There are 4 ways to turn a row about zero (a turn may also mirror it). The second row of each pair is the first, turned, with some noise. The first 36 pairs use one turn. New pairs use 2 turns, one after the other, and a turn may come again.
Some pairs, each with its turns in order after it:
[ 29 -15 -12  27   5 -26  -1  -9]
[ -7 -12 -34   9   1   7 -22 -25] => q_485

[-24 -10  11  -9  12 -29  13   8]
[ -5 -20  24 -20 -22   8   7   3] => q_89

[ -4  -6  19  23 -18  22  15  24]
[  2   5  -5 -17  21   8  -7  40] => q_89

[ 17  29  22  -6 -18  29   6  25]
[ -3  43  -5 -14   7   0 -22  23] => q_89

[ -5  -8  -3  23   2 -16  31 -15]
[ -1  -3  10 -22 -17   8 -29 -12] => q_515

[ 30   7  -4  16  11   4 -11  -4]
[-19   8  11 -15   1  -5   9  23] => q_515

[ 16 -29 -26  -5  13   7 -12 -28]
[ -6 -25 -15  19  20  37   6  -1] => q_485

[-26 -11   9  10 -18  23  18   7]
[-19  10  32  17 -12 -12  11   0] => q_485

[ 30 -21  19  23 -17  -7  29 -25]
[  8   4  -4  45   6  -7 -23 -33] => q_485

[21  8 11 26  0 -5  9 -8]
[  6  15 -15   7  -3   0  -9 -29] => q_485

[ 21  29 -19  25  -9  -1   4  31]
[  0  38  -5 -23  25  -7  26   0] => q_89

[ 21 -27 -16  14  31 -29  11 -16]
[  4 -24   3 -48 -17  -7 -12  20] => q_515

[ 18  14 -27 -21  -4  -5  -1 -25]
[ -8 -15 -23  31  20  13 -14   2] => q_628

[ 31  11 -16 -32 -14  -7 -23  18]
[  3   3 -13  17  35 -25  -2  33] => q_515

[21  4 19 23 10 11 10 14]
[-22  -1  20  -9   7  25   3  11] => q_515

[ -2  22  22  31 -21 -10 -10 -11]
[-17  15  20  23  14  -9  17  26] => q_89

[ 24 -18  21 -12  19  14  -8  27]
[ 35   6  11 -19   2  -9 -32   1] => q_89

[ -2  -1  20 -12  26   8 -21  -7]
[12  0 -5  1 -7 14 33 17] => q_515

[ 28   6  22 -20  25 -24   0  23]
[  6 -16 -24  -4 -28 -36 -13  12] => q_628

[  9  31 -19  24  27 -11  16 -27]
[ 11  32  30 -42 -12  -6  -5   3] => q_515

[-29   5  13  15   8 -14  -7 -27]
[  4  10  18  -5 -17  29 -29  -3] => q_485

[ -4 -18   6 -28  -6  -2  26  22]
[ -4 -12  18   6  20 -34  -2  12] => q_485

[-27  20  -5 -17 -15  19  26   8]
[-11  14  -6 -32  36   4 -12   7] => q_628

[ -9 -23  17 -22  -8 -12  20  -9]
[-12   3  -8   0  17 -30  26  -1] => q_628

[-22  14  -8  11   1  26  -8 -12]
[ -5  21   4  -1  -8  -4  24 -23] => q_515

[ 3 31 18 31 -8 -8 19 -4]
[-29  14  11  -4  10 -23  16  24] => q_89

[-26   5  28 -28 -11  -4 -17 -18]
[-49  -5  14  -5   7 -15   8   7] => q_628

[ 10  24  30  16 -11 -23   0 -27]
[ -7  21  20  34  -5 -22 -11  26] => q_628

[ 20  24  -8 -26 -32  19 -10   5]
[-11  44 -15  10   7  18 -18 -13] => q_89

[ 17 -22 -24 -31   1  -6  21 -24]
[ 11   2 -42 -28   6 -10 -20   6] => q_515

[-17 -24  19 -16  22 -10 -13 -23]
[-20 -30  16   4  -3 -19  31   4] => q_628

[ 27  21  21 -10  -5   6  10  11]
[  1   8  -9   1  -2 -28 -33  -4] => q_628

[-22 -26   8  -4  -8 -26 -14  27]
[ 20 -14  29 -11  -6  35   9   8] => q_89

[ -7  21   7  31 -23  -3  -1 -23]
[  8  29  -4  18 -33  12 -11  -5] => q_485

[ 25 -22   7 -27 -16 -18  -6  -4]
[-16   1 -26  24  -8 -21  11 -19] => q_628

[-21  -9  -4 -30 -14 -24  27  16]
[ -9 -10  16   2  10 -33 -23  35] => q_485

New pairs, each followed by its turns in order:
[-6 -5 -4 19 31 29 -5 15]
[-15 -10  -4  13   3 -29  -2 -33] => q_628 q_628

[-23 -25   0 -13 -14   3  18  26]
[ 34  18 -15 -16  19  -1 -13  -5] => q_628 q_515

[-15  -8  15 -12 -21  -1  28   1]
[  1 -17 -13  -4   7  -4  -7  36] => q_628 q_628

[-26 -24  11  18 -26 -10   5  20]
[ 15  36   6   4  17 -21  -4  21] => q_628 q_485

[ 26 -14 -14 -27  20 -14  18   9]
[-21 -23  -7 -24  24  19 -15  -4] => q_485 q_485

[-19  18  24  25 -21  15  29 -27]
[ 26  20   8 -48   3  -5 -11 -20] => q_628 q_485

[ 15  16  16  -8 -11  30  10 -26]
[ 18   8   1  14 -12   5  42   2] => q_89 q_89

[-5 -5 -4 29 15 15 -5 -8]
[ 20  -1   8  10   7  -7   9 -28] => q_628 q_485

[-23   0   0  30  -6 -22  -6  10]
[-15  28  -7 -22   9   9 -13  17] => q_628 q_89

[ -4   1   7  16 -16 -24 -13   2]
[ -2  25   0   3 -16 -16   4   5] => q_628 q_485

[-10  22  23 -14 -24  21 -11 -26]
[  5  -7  13  17 -34  -2  14  30] => q_628 q_89

[-27 -26  15  31  26  31  29  23]
[-20  12  25 -14  -9 -15 -55 -29] => q_628 q_89

[ 29  -3 -12 -20 -13 -30  -2  25]
[ 12  39 -17  -3 -12  22  16  14] => q_89 q_515

[-13   6  16  -2 -22  -8  11  -1]
[ -6   5  25 -13 -13  -8  14   1] => q_89 q_485

[  3  -7   5 -13   8  -4  13  12]
[ -5  -6   5  -6  -2   5   4 -25] => q_628 q_89

[23  4  9 12 25  0 27  5]
[ -5  -4  30  -3 -25   9   4 -23] => q_89 q_89

[ -7  -6 -16   2   7 -25 -29 -15]
[ 16  25  10 -19  12   7  11 -16] => q_628 q_628

[  8 -19 -21   8 -29  11  30  24]
[13 20 10 -4 -4 13 29 40] => q_485 q_628

[ -4  -1  -9  18 -21   4   4  13]
[  4   0 -17 -22 -12 -12  -4   0] => q_89 q_89

[ -8   8   4   6  22  27  -2 -21]
[ -2 -15 -10   2 -14  26  16  16] => q_628 q_515

[ -7   7 -17  15 -12   4  30  13]
[  3  18   4 -15  31  -3  10  16] => q_628 q_515

[  4   1 -29  25 -29  -9  15  -3]
[-19  28  21 -20  20   1  14  -3] => q_628 q_515

[-19  15 -25  19 -26 -30   9 -24]
[ 21  35 -11  10   9  24  33  17] => q_485 q_89

[ 21   7 -17 -32  19  -3   9  21]
[ 16 -33 -29 -11  -5  -4  10  15] => q_485 q_628

[-28   4 -26  -1  26   2  21 -31]
[ 31 -18  -3 -36  -2 -22 -20   9] => q_628 q_89

[ -8  -5 -28  -8  23   4 -30 -12]
[ 16  -6  -7 -15  11   0 -44   7] => q_515 q_515

[-16   4 -19 -20   0 -29 -30  11]
[-29  35 -16  -1  -6  19 -18  -6] => q_89 q_515

[  5  25  -3  -1 -15   7  -5   1]
[  3  15 -19   5   3 -16   1   8] => q_485 q_485

[ -6  12  19 -11   4  24  14  31]
[ 16  -8 -11 -16  -5 -18  24  25] => q_89 q_485

[ 16 -22  -8  31  15   4 -31 -22]
[  7   7  10  42 -14   0   2 -38] => q_628 q_485

[-17  32  -5  -1 -10 -22 -19  -2]
[-16  14 -29  -6  -8   9 -22 -16] => q_485 q_628

[-30   4  10  -1 -17 -22 -11  22]
[  6 -11  21  14  36 -17   4  14] => q_515 q_89

[  8  -8 -12 -20 -31  22  26   2]
[ -3  -6 -18  13 -27 -29  15 -23] => q_628 q_89

[ 17  -2 -28  23  -5  32 -22   0]
[-30 -17 -39 -13  11   5   7   7] => q_485 q_89

[-18  23  28  13  31 -26  22 -28]
[ 22   7  46 -42   5   1   5  14] => q_628 q_89

[ 26 -26 -24 -21 -32 -12 -29   5]
[-27 -46  -6 -22   5 -20 -20 -18] => q_485 q_515

[-31  17 -19 -28  20 -13  29 -17]
[-29  25  -7   3  36  19  32  -6] => q_89 q_628

[ -6  31  22  23 -11  30  27   3]
[ 45  -2  -7 -38  -1   0   5  -5] => q_628 q_485

[ 24   0 -25  14  19 -27  23  31]
[ 40  15 -32 -17   1  18 -15  19] => q_89 q_515

[ 24 -27   5 -26 -21  -8  -2 -19]
[ -5 -20   7   2  17 -43   7 -14] => q_515 q_515

[ 25  11  20 -30  -6 -15  -7 -31]
[-30  -5   4 -23  16  -5   8  40] => q_485 q_515

[ 18 -20 -17 -29 -27  16  -8 -10]
[-16  14   5  13   4  46  -9   8] => q_628 q_485

[ 12   7 -31  -2   1   3  24  29]
[ -2  -9 -31  -2  21  12  28  11] => q_628 q_485

[-19 -25 -21  -1 -22 -20  -4 -30]
[-31   1  26  23   3  21   2 -24] => q_89 q_485

[  2  -9 -30  20   3 -23   1   8]
[ -2  14 -24 -18  30  -6  -7  -1] => q_628 q_89

[-12 -27  -8  12 -26  18  11   4]
[ 13  38  -5 -22   2  16  -3   1] => q_628 q_515

[ 12  12  30  18 -21  -7  27 -19]
[-28  13  22 -15 -12  23 -23 -10] => q_515 q_628

[ 21  29  23  24 -18  13   4  29]
[ -9  19 -20  37  20  -2 -10  30] => q_485 q_628

[ 23  -3  28 -14 -22  -1   6 -12]
[  7  -1  15  17 -18   5  32   3] => q_89 q_515

[ 28 -28  22  20 -16   2  27  20]
[ 28 -22  -5  -3  12  19  37  24] => q_89 q_515

[  7   3   5 -25  31  -1   2 -31]
[  0 -45   3 -12 -20   6   3  -1] => q_628 q_515

[  9   6  10 -12   1 -15  12 -21]
[ -7 -12  14  19 -11   9  10  13] => q_89 q_89

[ -2 -12 -17  -2  13  21 -30  15]
[-20   3   8  10  27  -8 -27   1] => q_515 q_485

